The rows come from 4 hidden closed curves, with some noise, and rows from the same curve form a group. Each curve winds through 4 dimensions. The rows are also pushed far along 3 directions, which tell nothing about the answers.
(in the rows, 128 means zero)
Some rows, each with its group after it:
[142 142 158 153 137 164 140 137  87 117  98 148 104 124 116  88 140  93
 128]  j131
[122 127 149 129 135 139 140 128 109 127 125 109 123 145 132 126 140 117
 107]  j131
[124 131 177 141 139 155 123 141  99 130 115 118  98 134 141 102 157 114
 122]  j770
[170 170 125  81 147  99  98 162 149 141 142 132 113 159 115 114 126 133
 137]  j131
[137 141 124  96 131 104 122 142 133 130 125 144 110 149 126 131 128 166
 132]  j770
[ 91 125 164  98 132 119 120 128 121 131 132  91 106 142 156 158 138 155
 115]  j770
[161 134  87 153 124 142 143 128 120 109 122 155 147 123  97 103 119  97
 154]  j343
[127 133 128 133 130 122 109 116 167 140 126 134 141 122 125 131 125 140
 120]  j35
[142 122 102 138 115 120 121 138 131 122 133 141 135 116 120 120 116 115
 138]  j131
[110 121 157 134 130 147 146 128  93 119 115 108 116 144 136 126 144 118
 103]  j131
[ 97 119 161 120 123 146 153 118 105 120 110 134  86 129 145 144 145 164
 101]  j770
[144 139 138 141 136 134 113 141 124 133 125 128 132 129 122 100 135 102
 141]  j770
[167 140  88 145 125 132 131 132 125 121 139 133 168 113 102 105  98  76
 160]  j35
[108 128 129 129 127 126 122 113 137 127 122 120 138 114 131 143 118 124
 139]  j343
[110 104 156 157 128 165 151 101 119 136 132 110 132 109 145 131 140 120
  97]  j35
[128 126 168 137 135 161 149 137  84 124 117 116  99 143 135 108 152 108
  96]  j131
[142 139 165 148 133 162 126 134 115 126 111 146  97 118 126  93 144 116
 116]  j35
[111 135 115 102 129  97 110 128 144 130 138 108 144 134 133 153 107 136
 147]  j131
[157 152 100 121 121 111 109 152 123 109 126 132 141 131 106 108 100  96
 157]  j35
[109 135 116  75 135  92 110 134 154 128 140 115 113 143 141 172 127 174
 147]  j35
[120 109 150 167 123 165 158 115  93 128 120 121 134 110 134 114 129  89
  97]  j343
[ 78 124 166 108 132 124 127 120 110 126 117 106 111 130 155 153 134 156
 132]  j770
[119 125 105 125 123 120 128 104 167 130 132 126 146 116 123 159 115 138
 118]  j770
[142 129 110 108 129 110 132 135 137 131 146 118 137 149 124 137 123 136
 117]  j343
[134 115  88 115 118  96 117 126 161 136 157 116 160 128 127 153 109 135
 129]  j131
[ 99 115 148 139 129 141 131  97 142 142 138 102 146 112 146 150 127 131
 111]  j35
[121 127 122 131 136 121 113 110 172 144 132 127 146 118 126 145 131 134
 126]  j770
[126 122 135 125 126 128 134 127 124 133 137 111 135 131 133 134 124 119
 106]  j343
[118 123 133 133 120 121 116 120 147 129 128 114 137 131 131 135 126 132
 101]  j35
[164 128 106 159 130 147 140 128 135 135 131 157 142 111 108 100 127  97
 125]  j131
[140  99  90 187 112 157 159  99 130 124 131 136 176 101 111 118 116  82
 113]  j35
[120 123 123 126 123 119 120 124 151 127 121 135 119 130 126 141 136 151
 114]  j35
[106 126 138 110 136 109 109 110 174 149 134 120 128 125 142 162 133 163
 115]  j343
[149 150 115  84 143  93  98 142 172 150 150 132 126 136 127 141 121 154
 142]  j131
[110 121 170 132 124 169 145 135  79 104 113 113  78 132 145 122 156 126
 116]  j343
[126 122 145 140 130 163 149 127 106 114 113 140  91 131 130 121 159 138
 117]  j343
[119 112 117 171 121 156 161  97 119 121 106 158 143 100 117 125 124 115
 124]  j770
[129 130 118 118 127 117 138 126 129 127 124 146 127 135 124 130 125 152
 132]  j770
[129 143 144  96 130 111 113 151 116 124 134 107 110 148 135 128 122 129
 123]  j343
[129 132 153 118 135 126 129 135 126 142 122 136 105 139 133 124 141 142
  99]  j343

New rows, each followed by its group:
[154 138 139 130 139 126 122 156 108 134 130 134 125 149 125  91 141 119
 137]  j770
[165 135  91 135 112 118 121 149 126 112 134 130 146 139 103 107 108  95
 126]  j35
[148 149 137 113 138 117  97 153 139 130 133 115 119 143 124 114 133 115
 134]  j770
[205 162 135 123 135 141 114 189 102 120 127 167  75 139 104  61 140  97
 133]  j131
[132 117 155 151 124 163 157 136  77 116 119 123 108 132 132 100 143 103
 107]  j770
[152 150 126 115 130 120 117 149 129 121 115 154 105 138 114 110 131 136
 136]  j770
[133 135 166 149 135 168 136 128 104 124 108 145  92 111 131 102 149 117
 126]  j35
[161 140 128 136 112 130 116 162 107 104 115 132 109 145 111  89 126  99
 112]  j35
[175 151 112  95 125 107 107 176 129 116 136 138  93 162 110 108 134 132
 123]  j35
[143 173 150  60 138  89  83 177 135 119 121 133  68 166 128 125 135 168
 141]  j770
[ 90 108 144 110 135 117 129 109 145 149 146  96 135 140 158 167 142 167
 109]  j770
[ 95 129 128 104 142  93  96 108 179 155 142 101 158 130 146 168 125 157
 149]  j770
[123 139 158 141 131 150 133 136  95 113  97 141 102 127 126 104 139 111
 131]  j131
[156 134  85 146 120 121 138 133 116 116 131 139 174 122 102 106  93  87
 151]  j770
[132 129 112 131 132 120 117 109 174 146 136 137 148 119 123 139 125 143
 127]  j35
[150 153 139  77 130 110 109 179 101 108 135 115  74 161 129 118 135 136
 138]  j35
[162 156  80  68 127  69  92 166 162 122 149 131 124 161 109 140 111 150
 156]  j35
[152 154 121  79 134 106 109 168 120 119 140 125  94 151 125 127 128 140
 151]  j35
[101 147 145  69 140  91  84 131 177 141 135 110  99 144 147 170 137 188
 133]  j343
[128 125 124 132 114 121 119 134 129 119 126 116 132 136 123 126 122 120
 108]  j35
[111 131 138 100 125 114 115 138 133 122 119 129  91 141 136 148 141 165
 125]  j35
[147 152 180 104 134 156 132 179  63  99 103 138  32 164 132  90 173 143
 117]  j343
[120 136 121 110 129 103 122 131 124 130 130 125 145 138 130 133 113 140
 151]  j770
[157 156 134  91 123 109 105 180 100 104 127 119  88 159 120 105 124 119
 136]  j35
[109 112 137 159 125 163 163 107  98 115 107 138 124 115 129 127 141 123
 128]  j343
[101 134 176  90 144 128 114 124 146 145 131 115  80 136 159 155 157 186
 115]  j35
[146 132 158 148 128 157 129 140 115 123 110 147  90 130 123  94 153 123
  99]  j35
[144 138 123  99 131 107 130 150 117 130 137 124 122 158 124 125 126 135
 117]  j343
[153 125  90 142 127 137 137 122 147 122 136 139 142 129 109 126 132 123
 138]  j343
[133 148 141 108 134 119 117 144 122 123 114 142  99 140 125 120 135 143
 137]  j343
[127 109 119 166 108 150 146 121 103 109 118 123 143 117 119 116 119  91
 113]  j35
[ 90  98 179 178 120 178 150  97 114 127 100 124 108 106 147 126 154 126
  79]  j35
[ 97 128 137 119 137 115 110 109 153 141 126 118 139 122 141 151 128 148
 142]  j770
[133 123 115 181 119 158 153 112  93 113 108 144 165  98 111  97 109  71
 149]  j770
[124 147 132  89 134  88 117 144 127 136 127 127 128 150 131 136 113 148
 131]  j343
[176 148  73 131 133 117 121 133 148 129 148 146 169 114  97 113  97  91
 171]  j35
[ 65  87 103 168 113 138 154  62 143 126 128 104 193  85 139 178 102 116
 134]  j35
[102 114 146 136 120 129 122 110 143 133 128 105 135 126 142 146 129 138
  94]  j35
[ 84 131 154  93 138 110 116 115 144 136 117 121 107 134 150 166 136 178
 129]  j343
[136 134 102 127 131 127 129 123 138 125 131 142 138 113 119 133 119 121
 158]  j35
[127 138 120 104 130 113 128 139 119 119 127 126 121 148 126 134 126 142
 142]  j343
[160 154  96 113 128 103  96 143 159 126 139 124 149 133 105 120 104 102
 146]  j770
[174 156 116 154 128 141 117 143 117 116 118 150 143 114  99  76 106  73
 153]  j35
[124 109 101 152 112 132 141 113 132 121 132 118 159 120 121 136 114 105
 115]  j35
[155 141 139 145 130 151 119 144 119 119 120 130 112 126 116  98 135  89
 119]  j770
[154 152  95  93 130 104 109 152 140 112 139 127 124 153 112 128 121 137
 159]  j343
[152 134 110 126 122 123 137 142 111 119 131 135 136 139 114 111 115 115
 130]  j770
[191 161  88 109 125 111 111 177 122 107 129 158 113 143  93  92 116 103
 162]  j35
[ 93 123 172 102 125 133 123 139 113 116 108 123  59 143 152 148 163 175
 105]  j35
[115 123 162 143 125 172 145 132  84 105 111 118  85 125 139 116 153 117
 118]  j343
[123 112 139 141 127 152 141 118 128 131 134 115 120 125 135 134 145 124
 100]  j343
